The rows are grouped in 3 ways, from coarse to fine. Each group lies inside one group of the grouping before and may be the whole of it. The rows also spread widely along 10 directions, which tell nothing about the answers.
Known rows, each followed by its group in each grouping:
[ 3.12 -0.41  0.29  0.78 -0.04  0.25 -0.81 -2.40 -0.59 -0.63  1.67 -1.52
 -1.15 -0.51  1.48 -0.70  0.75 -5.04 -1.70  0.00 -1.23  1.51 -0.54 -1.56
  0.81  2.71  3.13  1.14 -0.11  2.32  3.61 -2.87 -0.54  0.32  0.80  2.87
 -0.85  0.03 -1.02  3.06  0.81  2.56  1.27]
K_397 K_184 K_16
[-4.74  2.43 -1.45 -2.67 -0.98 -3.83 -0.58  0.78  1.73 -2.05  0.15  1.75
 -0.07  2.39 -1.79  1.64 -2.56  0.24  2.89  4.67 -0.83  1.92  0.92 -1.05
  0.43  6.43 -2.44 -0.16 -0.07  3.24 -2.20  0.94 -0.03  5.89 -1.97 -1.83
  0.24  0.26  4.34  2.17 -0.19  2.28 -0.06]
K_705 K_692 K_560
[ 1.62  2.15  0.71  0.88  0.92 -0.91 -2.48  0.19 -0.47 -0.66  2.26  0.30
 -0.99  0.12  0.63  0.86  0.04  0.28 -1.99 -2.49  0.23  1.59 -2.51 -2.40
  2.22 -0.27  0.20  1.12  0.49 -0.12  1.50 -3.16 -1.00  0.01 -0.24 -0.20
 -1.29 -0.10  0.02  1.76  2.24  1.31  0.98]
K_397 K_843 K_683
[ 0.53 -1.19  1.90  3.36 -1.90 -0.23 -1.19 -0.74 -1.26 -0.15  0.34  1.88
  1.02  0.29  1.26 -2.78  0.71 -2.44 -2.40 -2.39  0.70 -0.95 -0.12 -1.58
 -0.19 -0.04  1.49  1.45 -2.01  0.93  4.41 -4.23  0.86 -0.84  0.46 -0.02
 -0.69  0.13 -1.82  1.49  3.13 -0.70  1.43]
K_397 K_171 K_579
[ 2.00  1.41  2.02  0.40 -0.16  0.85 -3.96 -0.41  0.04 -0.16  2.75 -1.86
  0.06  0.60 -0.17 -0.82 -0.17 -1.63 -1.60 -3.48  1.15  2.60 -0.90 -1.41
  1.69  0.62  1.70 -0.10  1.27 -1.33  2.99 -2.84 -2.29  0.04 -0.56  2.88
 -0.39 -0.21  0.63  1.68  3.80  0.97  0.87]
K_705 K_509 K_686
[ 0.56 -0.11  0.62 -1.56  0.95 -3.32 -1.83  0.34  0.88 -0.16 -0.37  0.08
 -0.55  0.89  0.18  2.42 -0.51  2.02  0.39 -2.77 -0.36 -0.02 -2.06 -0.94
  1.12 -2.53  0.19  0.99  1.53 -0.03  0.99 -1.55 -0.69 -1.16 -1.54 -1.21
 -0.97 -0.77 -0.44  0.26  1.20  1.26  0.45]
K_397 K_171 K_839
[ 0.08  1.22 -1.17 -0.30  0.15  1.98  1.79  2.05  1.47  1.08 -1.96 -0.89
  2.25 -0.49  0.49  1.76  2.26  0.50  0.30  3.27 -0.83  0.44  2.08 -1.39
 -3.69  1.82 -0.44 -0.28  0.72  0.64  0.41 -1.03 -1.12  0.58  0.49 -2.42
 -0.69 -1.95  3.38  1.68  1.85  1.61 -0.96]
K_397 K_932 K_290
[-1.03 -3.34  1.48 -0.94 -2.50 -2.78 -0.90 -0.79  2.01 -0.54 -2.05  0.89
  1.78  2.40 -0.60 -0.22 -0.58 -1.92  1.51  0.93  0.50 -0.11  1.57 -0.27
 -0.81  1.75  2.38  0.43 -0.73  2.11  2.95 -1.29  0.50  0.76 -1.40  1.35
  0.15  0.67 -0.26 -0.45  0.52  1.82  1.00]
K_397 K_932 K_679
[ 1.26 -0.37  0.70  2.19 -1.02 -0.05 -0.39  0.85 -0.01  0.44 -0.62  1.24
  1.69  0.28  1.22  0.01  2.00 -0.52 -1.29 -1.75  0.45 -0.71 -0.69 -1.70
 -0.64 -1.60  0.85  0.85 -1.54  0.27  2.97 -4.13  0.81 -1.82  0.56 -0.90
 -0.92 -1.02 -1.17  0.46  2.87  0.28  0.54]
K_397 K_843 K_667
[ 1.88 -2.78  1.56 -0.44  0.90 -0.56 -0.56 -1.42  1.44  0.52 -0.37 -0.91
  1.39 -1.13 -0.69  2.40  0.19  2.86 -1.50 -1.82  1.09 -0.89 -2.44 -1.95
 -1.65 -3.22  0.88 -0.51  2.20 -3.69  3.78 -1.62 -0.67 -1.68 -3.04 -1.43
 -0.53 -0.17 -0.40  0.42  2.53  0.22 -1.69]
K_397 K_171 K_113
[ 3.51 -4.75  0.10 -1.76  1.21 -0.47  1.09 -3.14  2.55 -0.02 -1.48 -2.06
  1.00 -0.84 -0.32  4.27  1.28  0.21 -0.28  2.28 -0.70 -0.32 -1.40 -1.52
 -2.62 -0.28  3.54 -0.27  1.92 -1.40  3.63 -0.74 -0.09 -0.63 -1.94  0.92
 -0.34  0.15 -0.13  0.38  0.00  2.33 -1.69]
K_397 K_171 K_113
[ 1.57 -3.00  2.23  2.35 -1.99 -0.85 -3.15 -1.15  2.64 -0.49  0.49  2.72
  2.20  3.51 -1.17  2.06  2.07 -3.04 -1.06  0.43  1.36  1.08 -1.40 -2.41
  1.77  1.85  4.43  1.77 -3.77  1.76  2.70 -3.62  1.38  0.63  0.58  3.37
 -1.19  1.20 -2.03 -3.32  1.11  1.57  1.06]
K_397 K_932 K_679
[ 0.94 -0.77 -0.42 -0.01 -0.97  0.96  1.21 -2.03  3.12 -0.02  0.08 -2.32
  1.89 -1.15 -1.21  1.72  0.26 -4.00  0.06  1.23  0.60 -0.04 -2.87 -1.83
 -1.36  1.06  0.93 -2.29 -0.43 -0.04  4.18 -1.98  0.57 -0.60 -1.94  0.96
 -0.33 -1.17 -0.84  1.29  2.38  1.79 -2.22]
K_397 K_184 K_16
[-0.42 -2.07  1.20 -0.16 -1.40 -2.86 -0.50 -0.69  0.43  0.37 -1.71  0.40
  0.66  0.94  0.77 -0.82 -0.07 -1.73  1.01 -1.95 -0.33 -1.04  0.02 -0.10
  0.01 -1.79  0.83  1.24 -0.09  1.63  3.09 -2.70  0.72 -1.84 -1.36 -0.62
 -0.22 -0.30 -1.75  0.97  1.21  0.82  1.05]
K_397 K_932 K_679
[-1.44  0.26  1.46 -0.31 -4.26 -1.02  0.02  4.26  1.15 -1.04 -2.34  2.15
  3.70  1.10 -0.03 -1.49  0.43  1.29  0.41 -1.75  2.13 -0.53  1.91 -0.76
 -3.85 -0.62  0.63 -1.73 -2.25 -0.27  4.14 -1.82 -0.45 -1.18  0.47  0.71
  1.25 -2.14  0.56 -0.92  4.55  0.48  0.76]
K_705 K_692 K_560
[-2.20  0.10  0.42  0.64  0.01 -1.62 -0.88 -2.37 -2.39  0.05  0.32 -0.51
 -1.58 -0.05  1.29 -3.75 -2.32 -2.12 -0.26  0.64 -1.80  0.08  2.55 -0.33
  0.47  3.41 -1.71  2.18  2.37  2.45  0.82 -1.53 -0.46  3.08 -1.98 -3.13
 -0.46  1.08  1.99  5.75  0.63  0.10  1.40]
K_397 K_171 K_839
[ 0.00 -1.54  1.34 -0.60 -0.61 -1.34 -2.90 -1.86  2.90  0.89 -0.70 -2.20
  1.03  2.31 -1.34  1.22 -0.66 -3.25  1.84 -1.79 -0.03  0.23 -0.62  0.20
  2.08 -0.56  1.15  0.29  1.04  1.24  1.29 -2.21  0.12 -0.41 -2.22  0.87
 -0.68 -0.33 -0.87 -0.36  1.54  1.08  0.18]
K_397 K_171 K_839
[ 4.36  1.40 -0.72 -3.42  2.73 -1.00  0.90  2.84  0.49 -1.47 -0.17 -0.52
 -0.74 -1.63  1.47  4.58  1.49  5.37 -1.78  0.11 -0.74  1.53 -1.30 -2.49
 -2.86 -0.67  2.67 -0.44  2.63 -1.68  1.81  0.25 -3.19 -0.90  1.39  0.53
 -0.80 -1.84  2.37  0.74  0.91  3.64  0.03]
K_397 K_171 K_113
[ 2.59 -0.33  1.27  1.38 -0.79  1.33 -0.56  1.02 -1.75  0.79 -0.87 -1.19
  0.84 -0.46  2.74 -2.66  1.85 -0.96 -1.77 -1.97 -0.32  0.37  3.17 -0.63
 -2.07 -0.55  2.24  1.05  0.88  0.34  3.63 -3.38 -1.43 -1.42  1.57  0.56
 -0.35 -1.04  0.61  2.66  2.89  0.97  2.02]
K_397 K_843 K_667
[-0.50  0.79 -1.43  0.74 -0.71  0.97  1.94 -0.66  2.06 -0.78 -0.12  0.33
  1.61 -0.37 -0.55  1.24  0.49 -3.17 -0.28  4.40 -0.48  0.16 -0.84 -2.25
 -1.75  4.89  0.33 -0.81 -1.52  2.12  1.77 -1.54  0.99  2.42  0.20 -0.68
 -0.73 -0.70  1.58  1.88  1.42  1.53 -1.23]
K_397 K_171 K_113
[-1.63 -0.38  0.48  0.61 -0.19 -0.96 -0.70  0.06  1.00  0.21 -0.35  1.03
  1.44  0.87 -1.03  1.49 -0.40  2.31 -0.12  1.65  0.74  0.17 -0.12 -1.97
 -0.80  1.20 -1.71  0.43  0.70 -0.55  0.20 -1.43  0.03  2.33 -2.60 -3.42
 -0.73  0.43  2.36  1.33  1.72  0.28 -0.90]
K_397 K_843 K_683
[ 1.79 -1.19  0.54 -2.94 -0.33 -2.26  0.66  0.50  0.36 -1.99 -1.00 -0.27
 -0.10 -0.75  0.85  0.36 -0.95  1.65 -0.72  0.24 -0.03  0.58  0.65 -1.15
 -2.83  1.40  2.87 -0.81  1.78 -0.15  4.15  0.35 -1.95  0.34 -0.17  1.68
  0.33 -0.41  1.13  1.62  0.89  2.96  0.75]
K_397 K_171 K_113
[-1.56  0.38 -0.04  0.81 -0.24 -1.13 -0.35 -1.61  0.61 -0.82  1.15  1.22
  0.18 -0.10 -0.60  0.28 -0.87 -1.21 -0.88  1.87  0.08  0.65 -1.71 -2.40
  0.60  3.00 -1.00  0.49 -0.36  0.92  1.60 -1.85  0.45  2.31 -1.77 -1.85
 -0.78  0.72  0.77  2.34  1.20  0.83 -0.51]
K_397 K_932 K_290
[-2.63  2.44 -0.45  0.41  0.53 -0.40 -0.31  0.64  0.79  0.39  0.52  0.21
  1.04 -0.07 -1.04  0.92 -1.08  1.99 -0.11  1.15  0.60  0.44 -0.94 -2.06
 -0.23  1.38 -3.59 -0.51  1.38 -0.67 -0.46 -1.41 -0.28  2.38 -2.62 -4.62
 -0.99 -0.38  3.14  2.64  2.41  0.12 -1.52]
K_397 K_843 K_667
[-1.20 -0.28  0.84 -3.42 -1.00 -2.99 -0.41  2.63  2.37 -0.16 -2.06 -0.31
  1.70  0.83 -1.14  2.14 -1.10  3.87  1.71 -1.21  1.25 -0.06 -0.10 -0.41
 -2.26 -1.84 -0.55 -1.77  1.91 -1.03  1.50  0.54 -1.69 -0.70 -2.59 -1.19
  0.18 -1.65  1.54 -0.35  1.98  1.98 -0.52]
K_397 K_184 K_16

New rows. What belongs after each?
[ 0.82  0.53 -1.41 -0.31 -0.11 -0.19  0.87 -0.31  3.19 -0.69 -0.03 -0.30
  1.42  0.40 -0.93  3.67  0.99 -1.92  0.52  2.74 -0.06  0.83 -2.59 -2.26
 -0.27  2.31  1.06 -1.11 -1.24  1.19  1.56 -1.98  0.87  0.86 -0.27  0.51
 -0.90 -0.99  0.62  0.09  1.15  2.50 -1.36]
K_397 K_843 K_667
[-1.43 -2.21 -0.38  0.74 -0.34  0.20  1.28 -2.36  1.11 -0.12 -0.60  0.81
  1.60 -0.09 -0.90  1.06  0.17 -0.58 -0.46  5.65 -0.27  0.22  0.94 -2.41
 -2.46  4.84 -0.19  0.59  0.08  0.58  1.36 -0.83  0.52  3.72 -2.08 -2.50
 -0.38  1.22  2.58  2.37  0.35  0.90 -1.43]
K_397 K_932 K_290
[ 1.76 -0.60  0.32 -1.58 -0.88 -1.50 -1.95  1.73  1.45 -0.14 -1.80 -0.69
  0.60  3.45  0.87  1.76  1.68 -1.55  1.88  1.04 -1.22  1.92  3.51  0.31
 -0.09  2.41  3.69  1.65  0.05  3.75 -0.20 -1.40 -1.25  0.98  1.82  2.71
 -0.62 -0.66  1.65 -0.58 -0.21  3.54  2.73]
K_397 K_843 K_683
[ 2.04 -4.03  1.44 -0.54 -0.48 -2.46 -2.14 -2.82  1.18  0.89 -1.42 -2.17
  0.04  1.50  0.68  0.78  0.39 -3.06  1.43 -2.82 -0.79 -0.42 -0.34  0.66
  1.47 -2.68  2.63  1.53  1.19  1.09  3.14 -3.20  0.60 -2.35 -2.10  1.49
 -0.30  0.20 -2.64  0.66  0.61  1.47  1.19]
K_397 K_843 K_683
[-2.00  1.38  0.41  0.88 -1.14 -0.08  0.04  1.78 -0.49 -0.05 -0.69  1.39
  1.25  0.44  0.58 -1.77 -0.27  0.26 -0.54  0.97  0.00 -0.12  2.33 -1.09
 -1.93  2.72 -1.14  0.50 -0.04  1.52  0.84 -1.41 -0.56  2.02  0.06 -2.64
 -0.61 -0.63  2.52  2.39  2.35  0.27  0.78]
K_397 K_171 K_113
[ 1.64 -4.20  0.64 -0.15  0.35 -2.08 -2.28 -2.97  2.17  1.14 -1.46 -0.67
  0.38  3.28 -0.12  3.31  1.68 -3.64  1.91  1.14 -2.03  0.04  0.40  0.32
  1.97  0.80  3.31  3.08 -0.10  3.50 -0.03 -2.51  1.47  0.27 -0.78  1.13
 -1.23  0.77 -1.34 -0.88 -1.31  1.89  1.05]
K_397 K_171 K_113
[ 0.05 -2.42  2.50 -0.21 -2.05 -1.69 -1.85 -1.11 -1.54 -1.25  0.29  0.41
  0.29  0.37  0.69 -3.44 -1.37 -0.14 -1.23 -1.60  1.03  0.63  2.07 -0.78
 -1.51  1.58  1.85  0.34  0.94 -0.72  4.89 -1.47 -1.34  1.13 -1.51  1.74
  1.02  1.07  0.68  2.70  2.57  0.54  1.58]
K_705 K_509 K_686
[-0.57  1.13  1.67  2.01 -2.03  2.56 -2.79  0.39  4.56  0.13  1.39 -0.14
  4.12  2.18 -3.48  1.72  0.30 -2.31 -0.92  0.60  3.14  1.51 -1.72 -2.61
  0.42  3.00  1.33 -2.19 -1.93 -0.96  1.92 -2.29 -0.30  1.98 -0.77  1.79
 -1.11 -0.45  1.34 -2.39  4.41  0.52 -1.48]
K_397 K_171 K_579
[-0.15 -0.43  1.07  4.53  0.21  0.28 -1.99 -0.43 -1.40  1.59  0.94  2.69
  0.86  1.17  0.88  0.40  2.49 -0.36 -2.18 -0.56 -0.37 -0.36 -0.54 -2.29
  1.08 -0.18 -1.09  3.60 -1.93  1.18 -0.06 -4.55  1.42  0.54 -0.25 -3.79
 -2.09  0.24 -0.55  1.23  1.93 -1.10  0.57]
K_397 K_184 K_16
[-2.37 -0.33  0.63  0.25 -0.75 -1.33 -2.37 -1.67  1.86  0.96  0.18 -0.85
  1.23  1.86 -1.57  0.99 -0.72 -1.90  1.93 -0.17 -0.26  0.37 -0.35 -0.39
  1.53  0.52 -1.89  0.46  0.55  0.51 -0.15 -2.26  0.77  1.39 -3.33 -1.81
 -0.24 -0.02  0.83  1.23  2.00 -0.06 -0.77]
K_705 K_692 K_560
[ 2.66 -2.45  0.82 -0.90  1.38  0.04 -0.39 -0.49  0.09  1.35 -1.50 -1.78
  0.57 -0.54  1.24  1.73  1.95  1.99 -0.63 -0.30 -0.86  0.35  1.35 -0.90
 -2.19 -1.93  1.71  1.25  2.97 -1.29  2.03 -1.58 -1.73 -1.43 -0.99 -1.15
 -0.58 -0.46  1.14  1.52  1.08  1.43  0.05]
K_397 K_932 K_290
[-2.51 -0.58  0.12  0.09 -2.44 -1.41 -1.14  0.05  2.09  0.91 -1.93 -0.21
  2.13  2.60 -0.75  0.21  0.27 -3.70  3.21  0.28 -0.72 -0.47  1.44  0.67
  0.15  0.68 -0.80  0.40 -1.30  2.77  0.57 -2.58  1.53  0.27 -1.39 -0.82
  0.33 -1.09  0.11  0.43  1.94  0.48  0.23]
K_705 K_692 K_560
[-1.32 -2.90  0.55  0.91 -1.23 -4.39 -1.07 -2.24  0.83 -0.15 -0.53  2.33
  0.06  1.90 -0.12  1.28 -0.15 -2.66  1.05 -0.77 -0.65 -1.34 -2.62 -0.70
  2.15 -0.58 -0.08  2.15 -2.25  3.08  1.74 -3.18  2.89 -0.41 -2.31 -1.35
 -0.86  0.56 -3.31  0.28 -0.04  0.69  0.43]
K_397 K_184 K_16
[ 1.99  1.75  1.32 -1.26  1.38  1.14 -2.10  1.34 -0.68  0.14  0.81 -2.27
 -0.21 -0.31  0.87 -0.48 -0.15  2.05 -1.78 -0.81 -0.19  2.32  2.83 -1.16
 -1.26  1.70  1.34  0.36  3.92 -0.96  0.95 -0.40 -3.92  1.54  0.25  0.25
 -0.71 -0.43  3.96  2.78  2.27  2.00  1.31]
K_397 K_171 K_113
[-0.54  1.84 -0.21  1.11 -0.47 -0.96  0.08  1.77 -0.63 -0.65 -0.23  2.31
  0.36  0.14  1.18 -0.20  0.55  0.41 -1.12 -0.10 -0.41 -0.22 -0.18 -1.96
 -0.74  1.23 -0.42  1.15 -1.22  1.76  1.13 -2.37 -0.07  0.63  1.06 -2.15
 -1.03 -1.09  0.79  1.59  2.01  0.52  0.88]
K_397 K_171 K_839
[-1.01 -2.88  1.09  0.59  0.48 -1.83 -0.33 -1.30  0.93  0.35 -0.56  2.10
  1.39  0.59 -0.98  2.48  0.22  3.54 -0.96  2.09  0.67 -0.43 -0.91 -2.66
 -1.33  0.12 -0.70  1.36  0.73 -1.60  1.12 -1.27  0.47  1.59 -3.16 -3.78
 -0.89  1.17  1.35  0.55  0.76  0.07 -1.42]
K_397 K_932 K_679
[-0.01  1.30 -0.30 -1.60  0.59 -4.19 -1.59  1.23  0.02 -0.14 -0.51  0.26
 -1.27  1.55  1.21  1.49 -0.24  0.38  1.54 -2.46 -1.32  0.40 -0.99 -0.11
  2.22 -1.72 -0.33  1.61  0.86  2.46 -0.16 -2.29 -0.07 -1.00 -0.48 -1.15
 -1.01 -1.03 -0.36  1.20  0.40  1.99  1.74]
K_397 K_843 K_667
[ 2.09  4.17 -0.80 -0.42 -0.24  2.57 -1.92  2.59  4.60  0.22  0.75 -2.51
  2.20  2.00 -1.43  4.13  2.15 -3.10  0.87  0.87  0.61  3.10 -1.21 -1.65
  1.11  2.44  1.98 -1.61 -0.82  1.57 -0.39 -2.37 -1.51  0.58  1.83  2.99
 -1.50 -2.35  2.14 -1.57  2.79  3.35 -0.27]
K_397 K_843 K_683
[ 1.67  4.56  0.79 -1.23 -0.76  0.33 -2.18  4.05  0.61 -0.86  0.90 -0.85
  0.36  0.92  0.96 -0.75  0.48 -0.73 -0.71 -2.31  0.58  2.90  1.21 -1.25
  0.19  1.47  2.23 -0.55  0.57  1.42  1.67 -1.70 -3.34 -0.28  2.70  2.89
 -0.73 -2.04  2.04  0.62  3.05  3.26  2.32]
K_397 K_932 K_679
[-0.49  4.97  0.02  0.08  0.30 -1.69 -1.67  2.38 -4.07 -0.78  1.85  0.28
 -2.58 -0.52  3.14 -3.92 -0.89 -0.29 -0.98 -3.81 -1.34  1.46  1.10 -0.47
  1.08  0.80 -1.82  1.72  1.35  2.06  1.04 -2.74 -2.01  0.09  1.12 -1.44
 -0.36 -1.21  1.61  5.65  2.76  0.68  2.98]
K_705 K_509 K_686
[-0.67 -0.18  0.09  1.19  0.07  0.27 -0.65 -0.31  0.74  1.80 -1.31 -0.77
  1.12  1.06  0.45  0.36  1.12 -2.32  1.05  0.17 -1.42 -0.79  1.17  0.02
 -0.06  0.17 -0.65  1.55  0.36  2.15 -0.08 -2.76  0.69 -0.11 -0.69 -2.73
 -1.17 -0.88  0.60  1.70  1.59  0.13  0.25]
K_397 K_171 K_113
[-0.26 -0.64  0.03  1.27 -1.53  1.16  2.44  0.71 -1.02 -1.03 -0.46  1.75
  1.81 -1.51  0.85 -1.36  0.72  0.90 -2.66  4.10  0.45  0.09  2.23 -2.92
 -5.05  4.59  0.34 -0.26 -0.82  0.17  3.40 -0.81 -0.71  2.78  0.21 -1.57
 -0.05 -0.14  2.78  3.20  1.98  1.01 -0.43]
K_397 K_184 K_16
[ 0.34 -4.31 -0.06 -1.04 -2.78 -0.70  3.45  0.59  0.85  0.50 -5.26 -0.10
  2.80  0.41  1.91 -1.08  2.06 -2.12  1.85  3.23 -1.41 -1.76  5.06  0.57
 -5.85  1.32  3.07  0.40 -0.73  2.93  4.13 -1.19  0.56 -1.06  0.81  0.26
  0.81 -1.16  0.56  1.24  0.29  2.02  0.90]
K_397 K_932 K_679
[-0.79  2.74 -2.71 -1.45  0.95  0.40  3.63  1.51  3.82  0.30 -1.30 -1.08
  2.11 -2.24 -1.06  4.73  0.93  1.00  1.03  2.26 -0.06 -0.77 -4.37 -2.32
 -2.69 -1.08 -2.77 -2.78  0.20 -1.01  1.35 -1.12  0.37 -1.55 -1.76 -3.91
 -0.74 -3.04  1.27  1.20  2.55  1.37 -3.72]
K_397 K_932 K_290
[-0.27  3.07 -1.00 -2.44 -0.47 -3.03  0.65  2.30 -0.32 -2.06 -0.40  0.48
 -1.39  0.01  1.72 -0.79 -1.32 -1.11  0.68 -0.35 -1.36  0.72  0.34 -0.39
 -0.36  2.46  0.50 -0.04  0.35  3.63  1.65 -0.66 -1.12  0.61  1.48  0.44
 -0.29 -1.49  1.02  2.78  0.82  3.06  2.11]
K_397 K_171 K_113
[-1.77  1.55  0.41  1.08 -0.43 -1.25  0.10  0.65 -1.65 -1.25  0.79  2.41
 -0.17 -0.67  0.78 -1.91 -1.37  1.39 -2.04  0.69  0.12 -0.03  0.34 -2.26
 -1.22  2.88 -1.45  0.80  0.00  0.63  1.76 -1.36 -0.43  2.55 -0.47 -2.97
 -0.58  0.28  1.93  3.51  2.08  0.20  0.63]
K_397 K_171 K_113
